The groups are shells around one centre, one inside the other: the same stretched ball of 7 dimensions in 8 sizes.
Some rows, each with its group after it:
31  60  35  -33  -2  21  -25  -24  -19  -19  57  6  -20  -17 -> z786
33  63  34  -18  -1  13  -36  -11  2  -7  47  -1  -17  -10 -> z258
16  59  32  -29  2  -5  -18  -17  -19  -2  56  0  -28  13 -> z786
52  57  30  -33  16  16  -36  -31  -17  -9  57  -5  -26  -26 -> z697
52  63  49  -26  15  8  -35  -24  0  3  45  -5  -19  -31 -> z91
30  80  27  -44  -10  -15  -16  -4  -22  -6  72  -8  -23  13 -> z91
16  47  58  -7  -1  9  -17  -14  11  7  43  4  -16  -1 -> z697
55  70  44  -50  -2  18  -29  -13  9  -19  55  -1  -1  -39 -> z663
67  67  50  -43  3  13  -28  -11  17  -7  59  -10  -2  -40 -> z230
52  65  48  -27  -1  4  -27  -3  20  3  57  -12  -7  -17 -> z663
40  68  53  -16  8  -15  -23  -12  -3  20  54  -12  -26  -1 -> z697
35  43  22  -35  10  16  -33  -17  12  -13  51  -4  -14  -8 -> z91
43  63  36  -35  1  7  -35  -2  26  -7  44  -5  -2  -17 -> z786
65  57  44  -49  3  12  -22  -9  21  -8  66  -13  -1  -32 -> z258
32  53  47  -31  -3  10  -12  -19  -10  -6  65  0  -19  -8 -> z786
60  69  43  -47  4  10  -20  -25  -23  -11  73  -7  -21  -30 -> z486
14  55  24  -21  4  -1  -35  -6  12  -3  37  0  -17  12 -> z258
25  73  31  -39  5  -2  -23  -29  -42  -10  58  4  -34  -4 -> z47
17  56  31  -5  4  4  -28  -21  -23  4  53  -1  -37  13 -> z697
40  51  35  -25  11  3  -27  -17  3  3  57  -10  -22  -4 -> z663
62  59  58  -27  -2  5  -14  -8  11  8  74  -17  -12  -20 -> z697
32  59  50  -41  -5  18  -16  -18  0  -17  53  8  -7  -24 -> z663
31  73  36  -55  -8  -5  -17  -4  1  -14  57  0  -6  -5 -> z663
41  54  61  -12  6  14  -23  -22  2  6  50  -2  -19  -23 -> z47
48  53  27  -39  12  17  -31  -28  -12  -14  60  -4  -22  -22 -> z486
31  78  32  -39  7  -24  -26  -10  -13  6  53  -9  -25  8 -> z486
43  57  29  -48  10  -2  -30  -7  22  -6  49  -9  -6  -10 -> z230
47  50  37  -19  19  7  -34  -24  1  6  50  -10  -26  -15 -> z91
41  48  26  -47  9  27  -35  -23  8  -26  46  4  -7  -30 -> z697
45  72  39  -30  -4  20  -38  -11  5  -16  46  2  -7  -30 -> z91
26  45  54  -19  4  8  -11  -23  -6  4  57  0  -24  -4 -> z47
45  83  23  -46  -8  4  -36  -3  -5  -18  59  -4  -10  -14 -> z486
41  59  32  -39  12  -6  -27  -16  0  1  55  -9  -20  -5 -> z786
5  59  20  -26  -7  13  -24  -21  -32  -20  55  11  -30  11 -> z91
36  78  39  -49  -17  9  -23  -1  5  -21  57  3  0  -17 -> z486
42  59  27  -48  -5  27  -25  -21  -12  -29  66  3  -12  -24 -> z230
52  73  30  -34  -1  -2  -30  -5  -2  -2  66  -14  -18  -7 -> z230
14  67  27  -32  0  -6  -16  -25  -47  -6  65  3  -40  15 -> z91
28  59  17  -31  10  -12  -33  -8  3  2  50  -10  -23  15 -> z258
23  54  41  -19  4  7  -21  -23  -15  -1  53  2  -27  -1 -> z786
44  67  55  -34  -2  -1  -19  -7  13  3  55  -7  -7  -16 -> z663
26  70  38  -39  -16  14  -19  -10  -12  -21  61  7  -11  -9 -> z230
66  52  33  -33  4  13  -30  -7  21  -3  69  -19  -9  -20 -> z697
58  61  46  -30  -5  18  -26  -8  15  -7  63  -9  -6  -28 -> z230
17  79  37  -36  0  -9  -25  -18  -27  -6  47  6  -26  1 -> z486
28  66  30  -30  16  -8  -37  -19  -7  2  37  -2  -25  -3 -> z258
21  80  13  -45  4  -23  -31  -6  -16  -4  51  -6  -25  19 -> z486
51  57  29  -68  -1  19  -21  -15  7  -29  65  -2  0  -30 -> z91
27  73  20  -59  0  -1  -32  -9  -1  -22  45  4  -8  -8 -> z663
21  53  51  -15  -11  18  -12  -16  -9  -6  62  5  -20  -3 -> z47
23  53  42  -32  -3  11  -10  -25  -24  -11  66  4  -25  -4 -> z230
46  60  32  -42  0  0  -31  6  39  -4  50  -12  3  -9 -> z47
19  64  35  -20  11  -13  -30  -16  -9  8  41  -2  -29  10 -> z230
34  71  21  -33  4  -5  -34  -12  -13  -5  56  -7  -25  3 -> z786
26  49  8  -42  10  6  -33  -17  -2  -16  53  -3  -21  6 -> z697
10  74  21  -40  2  -12  -30  -12  -17  -10  42  5  -23  12 -> z663
44  42  48  -19  4  15  -18  -15  12  3  63  -9  -16  -12 -> z47
2  59  30  -14  3  -5  -23  -21  -28  1  47  6  -37  21 -> z47
7  54  33  -23  -3  14  -22  -22  -18  -14  48  12  -25  4 -> z258
65  70  42  -61  -1  9  -29  -2  30  -16  55  -9  10  -39 -> z47
43  75  26  -43  9  -19  -30  -8  -5  4  56  -13  -21  1 -> z258
34  72  34  -48  -11  22  -25  -18  -18  -30  59  9  -11  -25 -> z258
22  56  40  -25  -3  0  -18  -8  5  0  54  -2  -17  7 -> z786
13  62  20  -38  7  -19  -24  -10  -9  0  50  -4  -26  24 -> z486

New rows. What belongs after each?
40  55  33  -30  -1  7  -24  -7  11  -4  61  -9  -13  -4 -> z786
51  58  48  -45  -6  18  -15  -15  3  -15  69  -4  -6  -28 -> z786
43  59  38  -23  5  7  -35  -9  16  1  47  -8  -13  -13 -> z786
47  60  49  -32  13  -7  -20  -18  0  10  56  -11  -20  -12 -> z486
34  67  31  -25  15  -4  -38  -21  -11  2  41  -3  -28  -7 -> z486
30  68  32  -25  -8  9  -34  -3  9  -10  48  -1  -11  -5 -> z258
45  75  33  -51  0  -7  -30  0  18  -7  50  -8  -2  -12 -> z786
2  68  28  -25  -8  4  -20  -22  -40  -15  55  12  -33  14 -> z91
57  51  57  -26  4  13  -23  -10  28  4  56  -11  -4  -28 -> z486
6  56  36  -4  -3  7  -28  -14  -10  0  43  6  -28  13 -> z697
16  56  27  -43  -1  -10  -12  -10  -7  -5  61  -2  -20  19 -> z91
46  78  39  -37  2  -5  -30  -9  -4  -2  54  -7  -16  -14 -> z786
20  49  18  -25  9  -2  -34  -9  11  -1  45  -5  -20  15 -> z47
29  70  10  -48  10  -23  -37  0  10  -1  45  -11  -16  16 -> z91
38  72  18  -39  16  -11  -41  -17  -14  -2  47  -8  -27  -2 -> z47
39  53  25  -63  5  9  -22  -15  8  -22  58  -2  -5  -15 -> z91
47  81  8  -74  -2  -4  -30  -8  -14  -27  68  -7  -11  -10 -> z697
33  63  14  -56  -1  -1  -27  -4  7  -18  58  -5  -8  2 -> z258
41  70  18  -64  14  0  -36  -22  -11  -20  46  0  -15  -20 -> z697
49  59  60  -26  3  4  -14  -18  -2  7  64  -9  -18  -19 -> z486
6  62  24  -11  11  -14  -35  -17  -17  9  38  0  -37  24 -> z697
24  60  24  -30  2  -7  -29  -4  10  -1  49  -6  -16  12 -> z786
52  57  57  -28  4  9  -15  -21  -5  3  66  -8  -19  -23 -> z258
28  72  19  -32  8  -27  -31  -3  -5  10  53  -14  -28  23 -> z91
23  67  30  -46  -12  17  -20  -16  -18  -28  60  9  -13  -10 -> z663
57  64  35  -29  8  8  -36  -15  3  -2  58  -12  -17  -22 -> z230
30  68  24  -38  2  15  -36  -23  -20  -21  49  6  -21  -16 -> z258
11  63  35  -27  -13  7  -20  -6  -3  -13  51  7  -14  7 -> z258
39  47  31  -43  11  11  -23  -24  -2  -11  57  -3  -17  -15 -> z258
25  49  45  -12  -8  19  -22  -9  11  -5  54  1  -13  -4 -> z91
54  61  27  -46  7  7  -23  -23  -21  -11  75  -11  -24  -15 -> z486
19  70  30  -31  -9  -6  -19  -7  -15  -5  60  -1  -22  14 -> z663
48  72  29  -51  -5  19  -26  -21  -23  -26  69  1  -16  -27 -> z230
51  86  42  -36  0  -13  -30  -4  -2  5  56  -12  -16  -12 -> z91
34  73  38  -26  -10  6  -26  -8  -9  -8  60  -2  -17  -6 -> z230
50  42  39  -27  8  29  -28  -26  2  -12  60  -4  -17  -28 -> z91
28  51  39  -34  9  18  -27  -28  -7  -14  44  8  -18  -20 -> z258
31  65  35  -33  -8  6  -30  2  23  -9  46  -1  -2  -6 -> z230
45  71  34  -48  10  8  -32  -28  -23  -15  52  1  -21  -28 -> z47
48  72  30  -53  -9  10  -28  -3  8  -21  62  -4  -1  -20 -> z786
57  44  46  -46  2  24  -17  -17  18  -14  66  -6  -2  -33 -> z91
40  86  9  -57  1  -3  -45  -6  -5  -22  47  -2  -11  -11 -> z697
29  79  17  -33  -5  2  -41  -7  -12  -15  49  0  -19  -1 -> z91
43  66  22  -41  16  -15  -31  -17  -13  3  58  -13  -28  2 -> z47
39  69  30  -38  16  -8  -35  -21  -11  0  45  -5  -25  -9 -> z258
54  71  39  -60  -10  13  -8  -21  -31  -23  87  -4  -17  -24 -> z697
46  79  37  -44  -7  0  -29  -2  6  -10  56  -6  -6  -16 -> z786
55  60  38  -52  -3  7  -11  -14  -8  -11  82  -11  -14  -16 -> z47
42  71  50  -41  0  -10  -17  -8  4  3  57  -7  -12  -10 -> z230
45  74  39  -41  -3  7  -35  -4  16  -12  45  -2  -2  -24 -> z663
58  44  43  -33  0  33  -23  -20  9  -15  69  -6  -9  -33 -> z91
-3  57  20  -30  -2  1  -31  -8  4  -14  33  11  -16  17 -> z91
35  65  46  -19  -7  -1  -20  -3  5  5  60  -8  -16  1 -> z258
61  67  32  -37  1  10  -34  -8  8  -8  64  -14  -11  -22 -> z230
24  54  24  -40  -1  14  -23  -20  -14  -20  58  4  -20  -3 -> z786
15  51  29  -22  10  -2  -31  -15  5  1  38  1  -22  9 -> z230
